There are 4 ways to turn a row about zero (a turn may also mirror it). The second row of each pair is the first, turned, with some noise. The first 36 pairs use one turn. New pairs use 2 turns, one after the other, and a turn may come again.
Known pairs, each followed by its turns in order:
|  -5 |  33 |  35 | -10 |  43 |  32 |  -4 | -54 |
|  10 |  -5 |  21 |  21 |   5 |  21 | -66 | -46 | => (3)

|  -1 |  -3 | -48 |  -8 |  11 |   6 |   0 |   5 |
| -42 |  10 |  14 |   2 |   2 |   3 |   2 | -23 | => (2)

|   3 |  33 |   8 |  23 |   9 | -14 | -12 |  13 |
| -19 |  -9 |   1 |  23 |  30 |  -7 |   9 | -15 | => (3)

| -16 |  -9 |  -1 |   3 | -21 | -37 | -14 |  -5 |
|  12 |   5 |  -8 | -28 |  33 |  -1 |  18 |  -1 | => (2)

|  34 |  23 |  -6 | -14 |  -3 | -13 |   2 |  -4 |
| -19 |   8 |   5 |  27 | -28 |  19 |  -9 |  -4 | => (1)

| -2 |  2 | 31 | 42 | -2 | -3 | -8 | 20 |
|  34 |  37 |   1 |  -8 |  -4 | -14 |   2 |  14 | => (0)

|   8 | -22 |  -7 |  -8 |  -1 | -26 | -19 |  -4 |
| -17 |  -3 |   8 |  16 | -18 |  13 |  -2 |  26 | => (0)

|  11 |  41 |  37 | -68 |  15 |  -8 |  13 |  68 |
| -15 | -49 | -87 |  18 | -13 | -42 | -28 | -12 | => (3)

| -34 |   2 |   2 |  22 |  49 |  15 |  -7 |  37 |
| -15 |  -2 | -40 |   8 | -45 |  20 |  26 | -26 | => (2)

|   5 |   2 |   8 | -33 | -16 | -32 | -16 |  15 |
|  20 |  10 |  28 | -24 |  12 |   4 |  27 |   4 | => (2)

|  -2 |  20 | -24 |   7 | -26 |   7 |  68 |   0 |
|  -9 |  31 |  -7 |  40 |  20 | -35 | -40 |  18 | => (1)

| -61 |  68 |  -1 |   3 |  68 |  15 |  42 | -10 |
|  -1 | -35 | -10 | -23 |  42 | -98 |   7 | -38 | => (0)

|   9 |   0 | -45 | -25 |  26 | -47 |  -1 | -68 |
|  -5 |  32 |  85 | -13 | -20 |  30 | -23 |  21 | => (1)

| -68 | -68 | -57 |  15 |  -5 |  14 |  60 | -39 |
|  25 |   0 |  39 | -62 | -18 |  81 |   0 |  70 | => (3)

|  -3 | -17 |  27 |  -8 |  36 |  68 | -22 | -21 |
|  18 |  20 | -14 |  33 | -42 |  40 | -51 | -12 | => (2)

|  14 | -46 |  -6 |  51 |  -5 |   5 |  36 |   7 |
|   9 |  44 | -37 |  18 |  38 |  16 |  -1 |  32 | => (0)

| -35 |  17 |  10 |  52 |  -1 |  12 |  14 | -20 |
|  23 |  23 | -12 | -13 |  23 | -33 |  46 |  -3 | => (0)

| -16 |  14 |   4 | -12 |  12 | -37 |  12 | -54 |
|  49 | -28 |  13 |   2 |  15 |  30 |  -2 | -25 | => (3)

| -24 |  -9 |   1 |   3 |  -9 | -32 | -22 |  37 |
|   9 |   9 | -35 |   7 |  29 |  -8 |  25 |  26 | => (3)

| -14 | -41 | -10 |  -1 |   7 |   3 |  29 | -13 |
| -14 | -34 |  -1 |  -9 |  16 |  25 | -22 | -17 | => (2)

|  21 |  -5 | -18 |  28 | -57 | -58 |   3 | -54 |
|  -4 |  -3 |  -8 | -41 |  80 | -44 | -24 |  29 | => (2)

| -51 |  29 |   5 |  63 |   6 |  -6 | -32 |  40 |
|  -2 | -54 | -29 | -27 |  -9 | -43 |  30 |  50 | => (1)

| -27 |  -9 |  20 |  68 |   9 | -11 |   6 | -19 |
|  15 |  41 | -16 |  -4 |  11 | -36 |  40 |  32 | => (0)

|  -5 | -14 |  -5 |   0 |  29 | -49 |  -2 |  -8 |
|   0 | -15 |  53 |  -6 | -13 | -11 |   6 |  -5 | => (1)

|  63 |  26 | -15 | -12 | -12 | -19 |  -2 |  -3 |
|  -5 | -21 |   4 |  -8 | -18 | -36 |  31 | -49 | => (3)

|  68 |   2 | -11 |  22 |   1 | -17 |  19 |  -6 |
|  17 |   7 |  15 |  63 | -33 |  11 |  -4 |   1 | => (1)

|   2 |  -2 | -21 | -18 |  53 |   3 |  15 |  36 |
| -20 | -28 | -19 | -40 |  22 | -19 | -32 |  14 | => (3)

|  -8 | -12 |   8 |  17 |  19 | -37 |   5 |  -9 |
|  -7 | -15 | -26 | -38 |   1 |   7 |   5 |   8 | => (2)

| -43 |  -1 |  11 |   0 | -14 |  17 |  -1 |  22 |
| -10 |  -7 | -26 | -26 |  28 | -24 |   8 |   4 | => (1)

|   5 |  -2 |  37 | -19 | -65 | -24 |   0 |   5 |
|  -4 |  21 |  38 | -49 | -11 |  44 |   1 |  10 | => (0)

|   3 |  -1 |  68 |   4 | -22 |   8 |  11 | -30 |
|  -1 | -33 |  -7 |  25 |  52 |  40 |  -3 | -10 | => (1)

|  12 |   6 |   3 |   3 |  -7 | -24 |   1 |  -4 |
|   2 |   0 |   1 | -19 |   7 | -14 |   3 |  13 | => (2)

|  64 | -53 |  16 |  27 |  -3 |  -1 | -18 |  -4 |
|  10 |  26 |  49 |   0 | -14 | -67 |  12 |   9 | => (3)

|  32 |  -3 |   8 | -13 |  33 |  -1 |  -7 | -45 |
| -38 |  -6 | -35 |   5 | -41 | -11 |   1 |  -6 | => (0)

|  22 | -29 |   7 |  -2 |   8 |  32 |  18 |  -3 |
|  37 |  11 | -10 |  11 |   8 |   9 | -13 | -24 | => (1)

| -54 |   2 |  -8 |  50 |   8 |   6 |  35 | -14 |
|   9 |  11 | -14 |  -6 |  54 | -41 |  42 |  15 | => (0)

New pairs, each followed by its turns in order:
| -17 | -16 |  -2 | -59 |  -2 |   2 | -23 | -32 |
| -12 |  13 |   4 | -21 | -27 | -13 |  17 | -59 | => (3) (3)

|   1 | -10 |   8 |  -6 |  22 |  13 | -23 |  24 |
|  13 |   8 |   5 | -15 |   1 | -28 | -12 | -21 | => (0) (2)

| -20 | -23 | -15 | -27 |   8 | -13 |   9 | -68 |
|  -3 |  16 |  10 |   2 | -52 | -40 | -23 | -42 | => (3) (3)

| -54 |  15 |  -7 |  -3 |   1 |  34 |  42 | -13 |
|  44 |   9 | -34 |  29 |  38 | -10 |  25 |  17 | => (2) (0)

|  23 |  17 | -68 |  -5 |  25 | -28 |  48 |  -5 |
|  23 | -19 | -28 |   5 |  22 |  70 |  47 |  -8 | => (2) (2)

|  -5 |   6 |  -8 |  11 |  -4 | -14 |  18 |  15 |
|  13 |   1 |  -1 |  -2 |   8 | -23 |  -2 | -15 | => (3) (1)

| -17 | -29 |   3 |   0 |  -8 |  29 |  -7 |  10 |
|  -5 |  11 | -30 |  12 | -15 |   6 |  28 | -10 | => (2) (0)

|  60 | -15 |   0 |  38 |  34 |  68 |   6 |  -5 |
| -69 |  40 |  -5 |   8 |  29 | -53 | -29 | -12 | => (0) (2)

|  -3 |  -2 |  23 | -45 |  37 | -54 |   5 |  -6 |
|  43 |  10 |   0 | -21 |  32 |  26 |  48 | -26 | => (0) (2)

|  42 | -40 |  -2 |  25 |  10 |  -2 | -48 |   1 |
| -42 |  25 |  26 |  -9 | -16 |  53 |   9 |   9 | => (2) (1)

|  -1 | -13 | -13 | -10 |  10 |  25 |  -7 |   6 |
| -26 |   9 |  -5 | -17 |  -5 |   3 |   5 |   3 | => (3) (1)

|   0 |  -3 | -26 |  -6 | -67 |  66 |  -5 | -14 |
|  57 |  31 | -20 |   4 |  14 |  22 | -67 |  -6 | => (0) (1)

|  15 |   4 |  -5 | -25 |  44 | -23 |  -4 |  17 |
| -12 |   7 |   6 |   1 |  44 |  32 |  24 |   5 | => (1) (1)

| -7 | 14 |  1 | 44 | -2 | 22 |  4 | 50 |
|   4 | -20 |   7 |  29 | -50 |  33 | -13 |   1 | => (0) (1)

|  -5 |   2 |   1 |  -3 |  32 | -63 |   3 |  40 |
|  41 | -34 | -17 | -29 |  47 |  20 |   3 |  16 | => (1) (2)

| -48 |  17 |  -6 |  11 | -38 | -43 |  -4 |   0 |
| -17 | -54 |  12 | -44 |  12 |  -1 | -31 |  11 | => (2) (3)

| -32 |  11 |  18 |  33 |  27 | -18 | -15 | -29 |
| -44 |  18 |  28 |  25 |   3 |  -6 |  18 | -32 | => (2) (2)

|  -3 | -15 |  18 |  16 |  -3 | -24 |  10 |   0 |
|  10 | -20 |  -3 | -13 | -21 | -18 |   3 |  -4 | => (3) (2)

|   6 | -26 | -46 | -23 |  27 | -31 |  24 |  12 |
|  41 |  11 |  -7 | -17 |  21 | -12 |  12 |  55 | => (1) (2)

|  14 | -17 |   3 | -44 |  33 |   3 | -43 |   0 |
|  35 |  -3 |  -4 |  -5 |  39 | -16 |  -9 | -47 | => (0) (2)

| -35 |   6 |  -6 |   3 |   2 | -23 | -18 | -22 |
|   1 |  -3 | -37 |  13 |  -3 |  -9 | -13 | -27 | => (3) (0)

| -20 |  40 | -61 |  12 | -10 |   1 |   0 |  -4 |
|  -4 | -31 |  -1 |   7 |  47 |  52 |  -8 |  16 | => (2) (3)

| -10 |   2 | -25 |  10 | -20 |  26 |  20 |  22 |
|  27 | -20 |  26 |   3 |  18 |  -8 |   3 |  23 | => (2) (1)

|   0 | -23 |   4 | -44 | -10 |  17 |  53 |  -1 |
|   0 |  39 | -26 |  -5 | -39 | -17 |  37 |  11 | => (3) (3)

|   6 |  -1 |  30 | -37 |  37 |  22 |  30 |  41 |
|   5 |  19 |  19 | -36 | -36 |  32 |  44 | -16 | => (0) (1)

| -34 | -11 |   2 | -35 | -35 | -31 | -10 | -14 |
| -41 |  -9 |  20 | -28 | -34 | -17 |  13 | -18 | => (3) (3)

| -49 |  27 |  53 | -16 |   6 | -28 |  -8 |   5 |
| -26 |  -7 |  30 | -37 | -24 |  23 | -45 |  27 | => (0) (0)

| -21 |  41 | -12 |   8 |  10 | -26 |  -3 |  20 |
|  -4 | -22 | -36 |  26 |  24 | -19 |   2 |  14 | => (3) (0)

|  15 |   5 |  -3 | -32 |   8 |  13 | -28 |  20 |
| 23 |  8 | -9 |  5 | 11 | 31 | 32 |  2 | => (0) (1)

|   4 |  -5 | -30 |  19 |  42 |   7 | -13 |   6 |
|   0 |  37 |   4 |  32 |   3 | -11 |  12 |  17 | => (0) (0)

|  -1 |   6 | -40 | -15 | -24 |  10 |   6 |   0 |
|   3 |  -6 | -38 |  -5 | -12 |  21 |   4 |  23 | => (2) (2)

|  -6 | -16 |  39 |  -3 |   3 |  26 |   2 |  31 |
| -12 |  -9 |  -9 |  -6 | -20 | -22 |  41 |  24 | => (3) (1)

| -18 |  10 |  15 |   3 |  10 |  26 | -20 |  35 |
|   8 |  19 |  -5 |  36 |   9 |   5 | -11 |  31 | => (2) (1)

|  30 |  15 |  -8 |  55 |  29 | -52 |  14 | -64 |
| -11 |  21 | -77 | -51 | -35 | -18 | -25 |  34 | => (3) (0)

|  19 | -13 | -25 |  -2 |  -9 |   5 |   7 |  35 |
| -18 |   3 |  -3 |  -6 |  28 | -28 |  11 |  27 | => (1) (2)

|  27 | -14 |  -9 |  -9 |  68 |   5 |  -1 |   0 |
|  6 | 14 | 32 | 50 | -1 |  8 | 33 | 29 | => (0) (0)

| -22 |  -4 |   2 |  13 |  -3 |   3 | -18 | -41 |
| -18 |  -6 | -17 |  -7 |  -9 | -27 | -31 |   9 | => (1) (3)

|  -8 | -21 |  -9 | -17 |  11 |  12 |  24 |  54 |
|  23 | -10 | -17 |  40 | -41 |  -6 | -17 |  13 | => (0) (0)

|  20 |   2 |  14 | -32 |  11 |   2 |  14 | -11 |
|  2 | 18 | 16 |  7 |  2 | 23 | 29 |  1 | => (3) (1)

|  -1 |  16 | -22 |   0 |  -2 | -36 |  -7 |   1 |
|   4 |  -8 | -21 |  33 |  -1 |  10 |   8 |  23 | => (1) (3)

|  20 |   7 | -68 |  -9 | -15 |  -4 | -68 | -20 |
|  24 | -51 | -60 |  37 |  26 | -23 | -35 |   3 | => (0) (2)

|  10 |  -4 | -54 |  68 |  -3 |  -2 |  -1 |   9 |
|  10 | -25 | -10 | -59 |  32 | -41 | -31 |  11 | => (3) (0)

|  -5 |   4 |   8 | -33 |   3 | -22 |   7 |  -8 |
|  25 |  14 | -27 |   3 |  -2 |   4 |  -7 |  18 | => (0) (3)

| -47 |  -5 |  -9 |  13 |  15 |   4 | -26 |  14 |
|  -5 |  35 | -11 |   6 |   1 |   7 | -40 |  25 | => (0) (0)

| -11 |  -7 | -16 | -17 |  22 |  44 | -14 | -21 |
| 14 | 51 | 12 | 19 |  1 | 12 |  2 |  9 | => (3) (2)

| -50 |  -3 |   5 |   1 |  -7 |  30 |  -3 |  17 |
| -50 |  23 | -22 |  -5 |  13 |  13 |  -4 |   1 | => (3) (3)

|  10 | -17 |   5 |   1 |   5 | -10 | -26 |  56 |
| -17 | -34 |  13 | -10 |  46 |  -2 | -17 |  17 | => (1) (2)

| -49 | -68 |   1 |  16 |   7 |   0 |  25 |  -4 |
| -44 |   7 | -20 |  -4 | -42 | -31 | -51 |  11 | => (1) (0)

|   5 |   0 |  29 |  -6 | -45 |   8 |  25 |  -3 |
|   9 |  -3 | -22 |  30 |  12 | -42 |  13 |  -1 | => (1) (0)

